There are 10 hidden switches. A switch that is on adds its own fixed numbers to the row, and there is some noise. The rows also spread widely along 11 directions, which tell nothing about the answers.
In the rows, zero is written as 128.
Some rows, each with its switches (1 for on, 0 for off) after it:
[186 134 122 164 139 106 127 117 104 126 131  67 129  59  96 135 129  97
 201 147 152 138  54 108 120 177 106 146  77 141 121 147 112 221]  1 1 1 0 0 0 1 1 0 0
[201 140 107 145 125 104  93 119 109 137 110  71 171  92  78 131 106 132
 169 135 166 119  88 127 107 146 119 134  78 144 109 124 115 187]  0 1 0 0 0 0 1 0 0 0
[173 175 131 154 141  98 210 103 104 150 143 109 158  71 163 195 179 113
 172 124 118 132 108 126 180  96 153 140  99 110 179 126  95 166]  1 0 0 0 0 0 1 0 0 0
[148 114 120 156 164 126 167 131  87 193 167 115 117  56 141 111 131 150
 148 146 165 111  89 103 133 142 107 137 141  88 139 179  99 137]  1 1 1 0 0 0 0 0 0 1
[142 105  97 205 137 158 110 174  83 157 130 105 132  75 122  38  51 139
 191 143 125 105  98 103  90 194 112 103 179 137 133 161 139 120]  0 1 1 0 1 1 1 0 1 0
[161 162 130  92 101 213 138  86 145 113 113 163 132 143 126 152 131 109
 122 165 106 106 179 173 135 162 111 138 127 126 163 143 130 107]  1 0 1 0 1 0 1 0 0 1
[114 122 144 153 106 188 133 136 137  84 107 158 104 132 162 151 133  70
 165 141  54 154 128 138 133 166 121 111 156 134 183 138 138  97]  0 0 1 1 1 0 1 0 0 1
[154 163 104 127 160 112 139  82  72 100 123 120 144  97  97 140 158 179
 204 129 188 114  56 163 131 138 159 100  55  87 146 167  95 144]  1 1 1 1 1 0 1 1 0 0
[145 141 110 115 103 195 138  94 118 127  75 166 120 129 131 148 157 123
 137 154 139 113 118 154 153 165 111  89 100 101 148 151  80  91]  0 1 0 1 1 1 1 1 1 0
[111  73 111 168 103 123 149 193 152 123  99 119 136 133  95  57 125 108
 200 106  78 126 147  80 121 158 138  89 157 126 139 130  81 149]  1 1 0 1 1 1 1 0 1 0
[178 108 119 119 109 159 110 161 159 132 105 117 170 152  82 123  96 109
 161 140  81 100 183 135 110 124 119 138 152 150 150  85 120 127]  1 1 0 1 1 0 1 0 0 0
[107  87 145 136 131 140 129 156 145  90 129 127 136 133 103 110 142  84
 180 118  81 124 131 123 135 118 143  96 138  89 173 134  95 112]  1 1 1 0 1 0 0 0 0 0
[143 140 106 137 145 104 158 117 106 113 158 100 137  96 101  85 140 152
 196 117 152 103 114 119 107 139 161 121 109  92 151 162 108 157]  0 1 1 1 1 0 1 0 0 0
[105 140 108 118 125 164 164 131 131 122 131 152  77 169 117  78 138 149
 162 149 107 144 165 117 114 189 123 140 151 139 140 158 143 142]  1 1 0 1 1 0 1 1 0 1
[121 149 136  96 145 158 117  92 138  82 144 120  74 152  98 137 167  92
 144 157 128 159 126 145 128 171 100 154  97 119 139 156 150 160]  1 1 0 0 0 0 0 0 0 1
[167 118 122 181 123 169 150 156 123 157 127 130 130 109 163 143  99  97
 166 139  59 137 152 119 156 142 116 102 194 142 179 110 137 106]  1 1 1 1 1 1 1 0 0 0
[138 109  97 141 158 116 115 138 120 134 175  90 122 109  99  67  99 170
 161 117 141 102 126 114 105 117 175  94 159  97 149 146 164 128]  0 0 1 1 0 0 0 1 0 0
[143 156 132  99 157 123 125  91 135  41 148  92 123 132  71 160 188  76
 203 133 132 138 100 159 124 131 138 144  63  97 161 136 125 184]  1 1 1 0 1 0 1 0 0 0
[157 161 135 132 162 149 123 112 101 130 137 115 105 115 136 176 142 109
 145 161 129 151  98 151 143 151  80 166 115 138 144 132 144 146]  1 1 0 0 1 0 0 0 0 0
[161 157 118 138 111 126 157  89 115 131  94 121 147 122 132 161 166 154
 146 118 143 148 125 141 182 129 151  74  86 111 141 158  91 145]  1 1 0 0 1 0 1 0 0 0
[109  91 126 145 161 143 140 153 114 134 161 124 108  92 133  98 132 120
 160 132 123 107 112 111 120 126 130 113 166  73 168 157 110  95]  0 1 1 1 1 0 0 0 0 0
[154 154 117 105 119 183 132 104 119 125 131 139 152 116  97  90 115 121
 154 158 125  58 159 153  97 144 129 146 118  98 170 141 105  94]  0 1 0 0 0 0 0 0 1 0
[135  86 115 130 114 141 112 158 151 105 123 113 176 116  76  77 111 119
 169 110 115  82 150 122 103 111 169  89 138  88 150 132  96 118]  0 0 1 0 1 0 1 0 0 0
[123  60 113 164 198 111  93 179  96 163 142  84  90  85 101 130 139 129
 159 136 161 160  43 101 135 125 110 107 154  94 119 146 129 138]  1 1 0 1 0 0 1 1 0 0
[123 152 108 150 111 117 146 136  97 124  93 144 147 138 119  78 109 183
 182 125 140 129 116 129 107 178 143 122 107 154 110 151 107 151]  1 0 0 0 1 0 1 0 0 0
[145 103 128 105 124 186 149 136 149 165 145 149 116 123 131 108 123 124
 113 151 103  92 187 124 141 131 107 132 185  95 164 141 109  89]  1 1 1 1 1 0 0 0 0 0
[121 141 112 139 161 163 128 131 101  83 153 129  95 121 108  98 120 110
 204 148 115 124 110 142 102 176 122 132 141 115 163 146 145 126]  1 1 1 1 1 1 1 0 0 0
[138 142 106 142 162 126 156 145 104 141 176 105 124  91 107  63 108 156
 183 140 146  96 130 113  90 165 130 171 154 121 135 155 144 169]  1 0 1 0 1 0 1 0 0 0

New rows, each followed by its switches (1 for on, 0 for off):
[134 145 118  72 163 140 151  93 121  89 159 124 130  92  76 127 184 129
 173 136 184  69 104 157 104 131 140 160  71  55 151 162  81 147]  1 0 1 1 1 0 1 0 0 0
[107 124 108 142 146 158 109 156 101 142 123 145 110 163 122  73  88 165
 151 149 120 132 127 130 102 163 120 123 162 141 132 138 152  94]  0 1 0 0 1 0 0 1 0 0
[133  84 121 155 138 137 119 146 105 103 103 134 159  67  97 147 142  90
 216 127 134  98  39 137 117 138 133  86  77  81 157 133  51 120]  1 0 1 1 0 1 1 1 0 1
[112  82 104 165 183 151  79 191 113 127 174  80  77 110  89  37  78 124
 169 140 125 125 124  98  70 172 116 130 206 117 131 152 189 132]  0 1 0 1 1 0 1 0 0 0
[118 140 140 129 164 148 163 119 136 119 145 123  74 131 158 197 205  83
 130 138 100 188 116 129 195 124 119 127 145 105 165 139 153 147]  1 0 0 0 1 0 1 1 0 0
[156 166 106 108 161 154 149  89  86 142 145 149 142 136 137 163 142 168
 155 154 146 112 122 174 128 100 141 138 127 101 181 133 135  75]  0 1 1 1 0 0 1 0 0 1
[153  90 118 168 165 190  58 174 128 108 160  81 111  86  85  91  65  68
 168 151 102 105 120 132  93 170 102 112 191 116 148 129 184 128]  1 0 1 0 1 1 1 0 0 0
[203 117 109 105 140 131 108 142 124 174 132 111 199 116  88 158 102 140
 143 144 134  64 139 151 113  63 123 148 123 113 161  77  95  98]  0 1 0 1 0 0 0 0 0 0
[147 125 125  80 156 236 107  99 129 138 143 148  80 117 111 146 139  99
  90 185 142  94 156 169 132 148  89 142 165  73 163 160 140  66]  1 1 0 1 0 0 1 0 0 0
[ 93  59 153 154 121 175 120 188 131 133  97 166 121 118 134 116 115  62
 163 151  71 130 105 112 116 151  89 128 155 115 157 129  73  80]  1 1 0 0 0 0 0 0 0 1
[130  49 121 160 156 144 110 182 142 132 147  93 108  82 104 121 136  62
 175 127 107 125  94  92 132 124 114  92 166  82 154 125 102 130]  0 1 1 1 1 1 1 1 0 0
[117  71 108  99 149 176 120 130 151 161 135 141  87 134 121 136 165 133
  86 134 156 131 148 125 166 112 114  79 178  57 132 160 107  80]  0 1 1 1 1 1 1 0 0 0
[143 108 123 121 129 155 105 114 140  97 106 124 107 140 112 177 160  75
 161 141 116 158  93 139 147 135 113 101 107 111 149 120 111 126]  0 1 1 1 0 1 1 1 0 0
[137  67 107 178 189 102 111 201 100 159 155  90 161  89 113 114 103 153
 183 107 121 115  90 118 124  77 155  96 187  95 157 114 134 103]  1 0 1 1 1 0 1 0 0 0
[139 153 116 101 136 192 129  90 137 132 123 144 103 161 136 160 159 152
  88 144 130 146 178 165 175 132 132  92 151 103 152 158 163  99]  1 0 0 0 1 0 1 0 0 1
[123 139 139 135 110 128 120  89 130  89  79 124  89 148 140 187 187  95
 136 132 131 215  80 129 175 162 115  96  79 137 119 161 116 161]  0 1 0 0 0 0 1 0 0 0
[ 87 135 131  79 168 165 140 105 129  74 154 154  66 161 101 124 183 113
 171 156 132 137 109 151 110 166 108 162 104  92 159 158 128 129]  1 1 1 1 1 0 0 1 0 1
[167 123 128 184 103 165 152 138 116 147 112 124 154  81 153 130 108  87
 169 141  72 111 138 116 153 129 150  82 153 112 191 130 103 101]  0 1 0 0 0 0 1 1 0 0
[164 173 123 108 121 170 116  77 150  40 143  92 112 126  67 111 146  87
 182 137 110 105 166 158 118 168 154 108  92 101 175 155 150 167]  1 1 0 1 1 0 1 0 0 0
[179 107 133 162 111 125 119 179 132 194  94 120 135 112 166 171  95 117
 119 147  95 151 110 100 135 151  63 168 162 197 111  89 128 153]  0 0 0 1 1 0 0 0 0 0
[156 162 101 117 153 182  91  88 104 130 135 124  84 166 138 140 111 179
 102 158 150 158 143 169 140 154 117 107 172 132 137 159 213  91]  0 1 1 1 1 0 1 0 0 0
[147 153 125 120 150 165  89 113 120  96 122 121 130 165 106 148 118 123
 148 146 108 136 137 174 134 127 124 115 127 129 159 116 162 103]  1 1 0 0 1 0 0 0 0 0
[109 122 146 138 143 114 146 112 135  88 119 123  92 120 145 193 203  83
 157 116 103 180  73 128 185 118 144  90  96  93 165 139 109 141]  1 0 0 1 0 0 0 1 0 0
[164 134 107 148 100  93 120 133 135 122 110  96 157 151  89  92  99 166
 185 113 111 135 143 113 112 149 154 102 106 168 127 126 130 175]  1 1 0 1 0 0 0 0 0 1
[157 178 110 123  92 124 154  87 111 137  93 135 160 130 111  93 123 187
 152 133 154 104 130 137 124 171 142 131  76 145 117 158  98 160]  1 0 0 0 0 0 0 0 1 0
[135 114 127 117 108 160  99 112 150  81 109 114  94 135  91 100 141  97
 158 144 121 132 110 125 112 188 106 116 106 123 133 158 125 155]  0 1 1 1 1 0 0 1 1 0
[186 131 128 151 159 138 106 140 131 118 162  55 131  64  92 142 126  71
 165 139 123 111 112 126 123 142 111 145 127 117 151 128 153 189]  1 0 0 0 1 0 1 0 0 0
[135 113 108 117 131 116 113 164 141 125 125 107 147 175  66  83 106 133
 180 135 112 134 151 117  87 142 125 164 138 161 117 103 136 166]  1 1 0 0 0 0 1 0 0 0
[143 122 121 133 148 193 102 130 121 148 132 123  67 134 132 130 112 116
 110 173 119 155 140 133 132 174  85 137 189 137 136 152 179 110]  1 1 0 1 0 0 1 0 0 0
[125 151 108 165 132 162 121 103  86 122 122 131  92 108 139  67  98 191
 144 130 147 126 127 139 136 188 152  52 144 103 140 206 150 102]  1 1 0 1 1 0 0 0 0 0
[161 146 114  91 107 161 116 100 157 119 124 135 110 179  98 132 121 129
 142 156 114 136 166 142 118 172  96 146 119 163 128 119 147 154]  1 1 1 1 0 1 0 0 0 1
[141  89 109 128 116 108  89 160 121 135  84 111 139 133  64  80  99 163
 179 138 173 134  77 112  71 196  86 153  95 168  62 143  89 187]  1 1 1 1 1 0 1 0 0 0
[127  79 120 147 174 116 115 194  93 204 119 129 132 115 127 125 111 158
 139 148 154 139  76 108 119 128  71 163 156 139 102 121 103 122]  1 1 0 0 1 0 0 0 0 0
[193 106 132 113 123 117  95 124 157 109 121  65 140  82  60 147 146  85
 157 132 148 104 104 121 122 146  97 132  69 113 121 133  88 205]  1 1 0 1 1 0 0 0 0 0
[145 142 128  72 142 151 101 109 156  77 145 114 116 176  73 144 149  94
 155 146 105 123 158 156 112 117 123 159 111 119 160 104 150 136]  1 1 0 1 0 0 0 0 0 0
[ 62  92 122 144 127 134 181 163 129 125 121 165  88 140 136  81 160 134
 173 122 102 153 122  93 126 162 151 114 150 109 143 163  95 124]  1 0 0 1 0 0 1 1 0 1
[138 125 108 103  94 130 131  99 154 103 111 120 131 139  97 101 149 160
 134 110 150 118 154 127 133 145 164  81 109 103 122 166 109 149]  0 0 1 1 1 0 1 0 0 0
[157 109 116  96  93 158 116 140 171 132  90 137 127 168  90 126 121 128
 139 150 112 136 153 126 109 178  91 157 126 176 105 113 126 169]  1 0 1 1 1 0 1 1 0 1
[151  81 142 118 149 149 125 157 179 119 158  74  86  82  93 150 173  40
 130 139 110 125 135  99 137 141  88 156 149  96 142 132 123 191]  1 0 0 1 1 0 1 0 0 0
[113 159 133 150 150 143 120  88  86  62 117 122  77 108 126 132 160 117
 198 149 141 165  42 149 119 210 100 125  73 127 148 188 137 154]  1 1 1 1 1 0 0 0 1 1
[140 158 104 115 156 171  98  99  99 104 137 118  92 127  98 110 122 149
 152 158 164 121 116 159  94 182 111 135 114 118 134 167 163 131]  0 1 0 1 1 0 1 0 0 1
[186 114 114 143 113 175 135 152 131 154 131 110 152  68  91  84  87 106
 172 156 116  55 158 117  86 174 103 148 139 124 154 139  97 146]  1 1 0 1 1 0 1 0 0 1
